The first 5 rows are patterns. Each new row is the sum of 2 different patterns, raised or lowered, with some noise. Before adding, each is slid sideways (what falls off one end comes back at the other) and multiplied by a number that may be negative. Names go in the order of the patterns.
In the rows, zero is written as 128.
Known rows, each followed by the names of its patterns:
[145 106 119 130 151 119  77 151 118 156 123 130 162 121 116 126 124 128
 127 140 119 129 136 118 156 113 156 120]
C
[133  97 131 125 151 120 101 125  99 121 115 117 161 141 127 115 133 144
 127 105 138 131 155 132  99  96 116 122]
D
[137  79 137 145 134 131 126 127 122 146 124 114 139 126 147 161 140 125
 111  98 133 111 180 177 120  93 126 152]
K
[130 181 122 145 149 121 138 135 134  86 127 120 133 104 129 129 133 119
 144 150 137 122 129 181 139 129 116 125]
Y
[126 114 129 135 153 151 128 132 130 111 115 133 134 181 116 128 135 126
 113 123 113 129 137 127 120 134 121 129]
V

New rows. What belongs after each?
[122 155 154 155 131 131 136 155 143 163 178 168 143 152 152 171 152 144
 156 164 188 163 162 158 147 170 156 163]
Y V
[137 142 115 195 171 129 104 134 192 166 104 144 166 168 148 124 155 139
 183 149 109 131 135 160 181 133 151 128]
D K
[118 120 136 122 122 113  61 140 100 129 105 143 109 152 126 108 102 135
 157 107 124  99 137 120  85 102 109 122]
C V
[ 84 120 121 100  99 144 110  95 101  92  95 156  90 125 143  99 105  93
  84  61  85 122 139  71  73  98 120 100]
K Y
[151 142 140 154 156 165 138 158 164 109 120 175 188 169 136 141 190 151
 138 155 150 157 163 156 134 138 151 147]
K V
[133 105 154 133 157  97 141 144 184 130  82 157 109 157 130 136 194 151
 133 128 145 161 146 131 144 147 176 141]
C D
[174  98 146 156 111 135 115  99  78 127 129 155  98 137  77  87 124 173
 144 111 113 174 162 120 122 111 121 133]
K Y
[ 70 127 123 101  99  84 103 110 161  92 125 108 157 112  94 111 103  98
  87 100 152 127  69  95 119 140 116  99]
D Y
[153 148 141 129 153 156 187 158 138 170 139 143 121 126 148 171 137 109
 170 133 165 138 135 173 148 158 163 142]
C V
[140 124 154 136 180 122 186 154 168 120 136 188 177 135  90 166 139 212
 133 157 198 134 140 149 144 114 142 152]
C Y
[ 98 137 154 138 161 145 129 142 106 108 134 131 108 111 133 163 144 125
 118  92 122 172 166 137 114 154 163 128]
D K
[144  96  90 143 124 139 138 147 161 112 122 175 132 125 116 134 121 177
 125 136 166 105 154 123 141  69 119 116]
C Y
[116 125 120 122 113 125 151 122 103 131 154 144 155 124 119 108 131 117
 118 184 159 120  91 122 110 126  67 127]
K Y
[127 119 121  81  74  96 119 126 100  59 115 122  83 112  76 100 132 167
 120 124 100 161 106 112  85 122 122  99]
D Y
[145 138 123 129 128 195 129 140 167 127 163 163 147  96 120 105 143 101
 177 176 133 100 144 172 145  93 139 196]
K Y
[148 133  94 167 122 151 121 140 147 111 112 135 127  89 117 138 133 141
 133  84 155 104 137 129 134 109 116 165]
C Y
[120 105 126 124 119 139 112 125 109 147 104 150 122  95  94 143 190 133
 134 112  91  82 105 159 142 111 119 170]
C K
[120 115 110  76 129 125 111 121 145 119 156 109 133 119 142 102 120 120
 138 125  87 131  88 119 116 119 149 134]
C V
[ 84  79  87 113  76  90  72  85 113  96  84  93  77 118  98 101  58  94
  71 100 115  89 102 110  61  88  92  95]
D V
[127 130 112 144 136 141 171 134 129 133 125 121 114 102 123 141 123  88
 121 121 136 128 114  95 136 140 133 132]
Y V
[140 130 127  97 148 109 104  83 133 122 114 172 141 139 142 155 122 130
 133 131 123 111 126 149 131  70  94 104]
Y V
[101  98 149 106 141 117 129 150  94 113 117 136 122  94 105 107 111 130
  87 145 102 166 105 117  92  88 119 132]
C D
[108 172 161 134 114 127 197 105 138  80 138 147  96 158 141 145 142  97
 117 115 140 120 105 131 122 130  97 113]
C D
[151 117 129 126 171 126  83 160 129 173 158 148 159 115  99 140 114 183
 177 138  99 131 160 135 109 131 169 136]
C K
[190 101  97  89 110 146 150 136 108 117 160 104 124  82  94 131 121 161
 156 126 146  40  66 123 161 116  81 112]
D K
[164 136 168 166 174 157 147 171 153 184 191 170 167 134 149 144 154 190
 223 164 134 141 189 206 109 175 155 166]
C K
[114 109 124 123 165  94 126 123 107 116  91 114  97 135 107 130 128 112
 106 123 146 102 133 115 140 117  93 125]
C V
[139 200 181 189 191 190 165 174 142 176 165 141 185 146 194 191 164 192
 140 154 193 191 182 174 174 189 170 175]
C D
[110 156 169 125 135 105 132 116 128 114 152 151 143 117  97 146 162  98
  98 119 169 114 100 118 145 119 124 108]
D K
[141 177 226 151 161 117 132 157 113 203 213 151 125 155 172 153 114 164
 165 166 138 167 133 158 163 166 150 165]
C K
[142 146 101 149 117 136 127 154 144 142 113 137 153  88 153 109 139 150
 116 135 146  81 151 135 128 126 159 135]
C V
[ 82  95 131 164 136 100 142 163 139 109 133 108 124 128 153 107  96 156
 108 153 109 101 141 129 136 154 122 143]
C K
[128 137 111 120 157 168 170 166 135 165 140 125 106 151 164 188 152 144
 154 143 101 128 126 145 139 124 136 161]
D V
[182 192 198 144 205 152 187 152 160 213 210 171 126 207 186 206 154 189
 211 199 174 154 148 169 172 193 143 184]
C D
[146 107 143 154 137 114 129 133 139  87 122 126 140 121 128 146 152 121
 129 151 134 150 141 133 137 165 147 139]
D Y
[119 119 139 138 154 112 144 148 149 162 109 165 114 151 111 125 165 170
 132  87 164 142 172 125 152 177 156 132]
C D
[224 173 179 188 168 174 173 159 189 157 202 148 194 158 206 185 166 157
 193 252 176 187 154 187 166 136 192 197]
C V
[101 108 131 107 134 140 127 126 104  86  98  79 159 155 102  97 123 130
 117  34 133 132 112 119 121 116 123 127]
K V
[ 86 130 143 124 121 125 113 116 132 111 125 136 128 156 100 135 119 118
 121 130 115 179 150 105 139 104 117 120]
C V
[144 152 183 128 167 167 143 180 167 150 103 102 155 150 122 156 164 159
 156 166 159 158 155 150 204 161 154 151]
Y V
[121  98 182 119  86 134 140 135 137 138 119 125 150 124 124 122  69 139
 106 153 141 149 154  83  67 148 213 112]
C K
[105  89 142 145  86  63  80 124 105  39 112  82 112  68  95  77 107 119
  91  60 108 135  91 136  77  96  77  28]
C K
[105  98 133 107 142 102  65  80 107 122 142  80 134  73 100 117 119 115
  73 104 141 101 131 119 111 106 126 138]
D K
[238 186 174 150 158 179 223 172 204 209 168 181 140 190 141 175 174 197
 157 193 176 178 172 199 194 189 175 184]
Y V
[137 129 131 190 136 115 115 134 122 178 116 143 157 112 125 109 108  87
 116 114 149 113 120 121  78 127 138 140]
Y V
[113 126 134 123 108 101 167 115 102 112  80 123 137 113 115 150 112 114
  95 126 119  92 112  88  95 107  81 121]
C Y
[ 76  50  79  55  76 115  88  92  72  30  94  49  60  78  99  74  76  79
  87  71  82  49  80  95 104 104  74  65]
D V
[132 114 103 105 103 121  81 127  86  64  99  85 127 119 112  64 116  96
  85 119 100  97 114 129 120  99 110 124]
C Y
[124  98  70 134 132 126 145 134 121 106  81 134 116 127 100 154 104 145
 108 136 138 129  95 141 169 103 148  96]
C V
[177 146 150  92  92 132 152 136 115 164 163 128 125 131 120 133 128 141
 126 138 141 131 131 124 103 112 139 159]
K V
[132 172 152 126  96 119 106 168 108 131 176 132 135 125 137 104 127 100
 141 110 155 131 105  92 136 138 137  96]
D Y
[137 129 180 129 175 144 173 160 117 119 156 194 124 142 127 167 138 116
 129 154 168 180 161 153 133 180 143 143]
C D
[ 96 132 132 144 148 131 129  69  82 142 162  95 100 119 173 127 112  85
 131 124 115 136 106 129 134 152 130 115]
K Y
[158 187 183 163 168 184 171 115 172 131 181 117 175 149 196 168 178 163
 180 206 146 223 151 171 157 132 173 225]
C Y
[ 87 100  86  28  67  74 103 103  90  33 102  76  73  96  72  83  89 155
 111  96  92 114  70  75  92 104 126  68]
Y V
[134 120 217 173 142 115 165 152 142 100 152 133 122 134 139 136  86 147
 135 141 153 132 100 174 132 116 132 105]
K Y
[156 146 103 108 164 132 120  84 127 134 145 140 114  93 152 108 121 128
 101 122 131 187 158 137 143 114  91 140]
K Y
[137  68  69 103 107 122 108 105 104 145 132 119  93 147 103 125 139 132
  94  73  69 121  94 109 152 103  89 109]
K Y
[137 100  83 118 128 139 154 164 150  87  81 159 169 128 110 132 167 103
 108 132 130  92 127 140 121 142 145  79]
K Y
[131  74 146 112 138 147  79  68  97 105 114  78 125  98 130 108  72 134
  66 128  87 117 123 113 109 121 105  79]
C D
[153 164 146 163 154 182 146 145 171 142 153 163 152 195 180 158 152 182
 192 180 148 177 173 175 158 147 143 193]
D V
[194 163 166 171 141 155 176 169 148 146 166 179 154 157 136 173 184 182
 150 145 155 189 157 180 152 162 175 117]
D V
[ 46  87 114 136 123  60  41  78 152  74  48 107  86  91  91  78  40  66
  86  83  41  92  78 104 102 110  92  70]
K Y
[131 151 157 119 103 183 121 162 112 138 196 159 143 143 133 172 135 147
 107 147 171 135 190 136 174 144 118 106]
C D
[229 166 160 194 165 162 217 161 189 197 169 170 182 191 122 178 149 151
 138 171 185 198 160 200 159 141 173 199]
K Y
[139 138 144 143 130 156 144 168 173 138 171 130 155 124 165 130 189 135
 163 143 103 154 130 154 143 153 172 135]
C V
[119  89  79  94 115 101  66  99 105 129 106  97  43  94  96  85 103 108
 105  94 136  61 118 101 122 105 115 105]
Y V
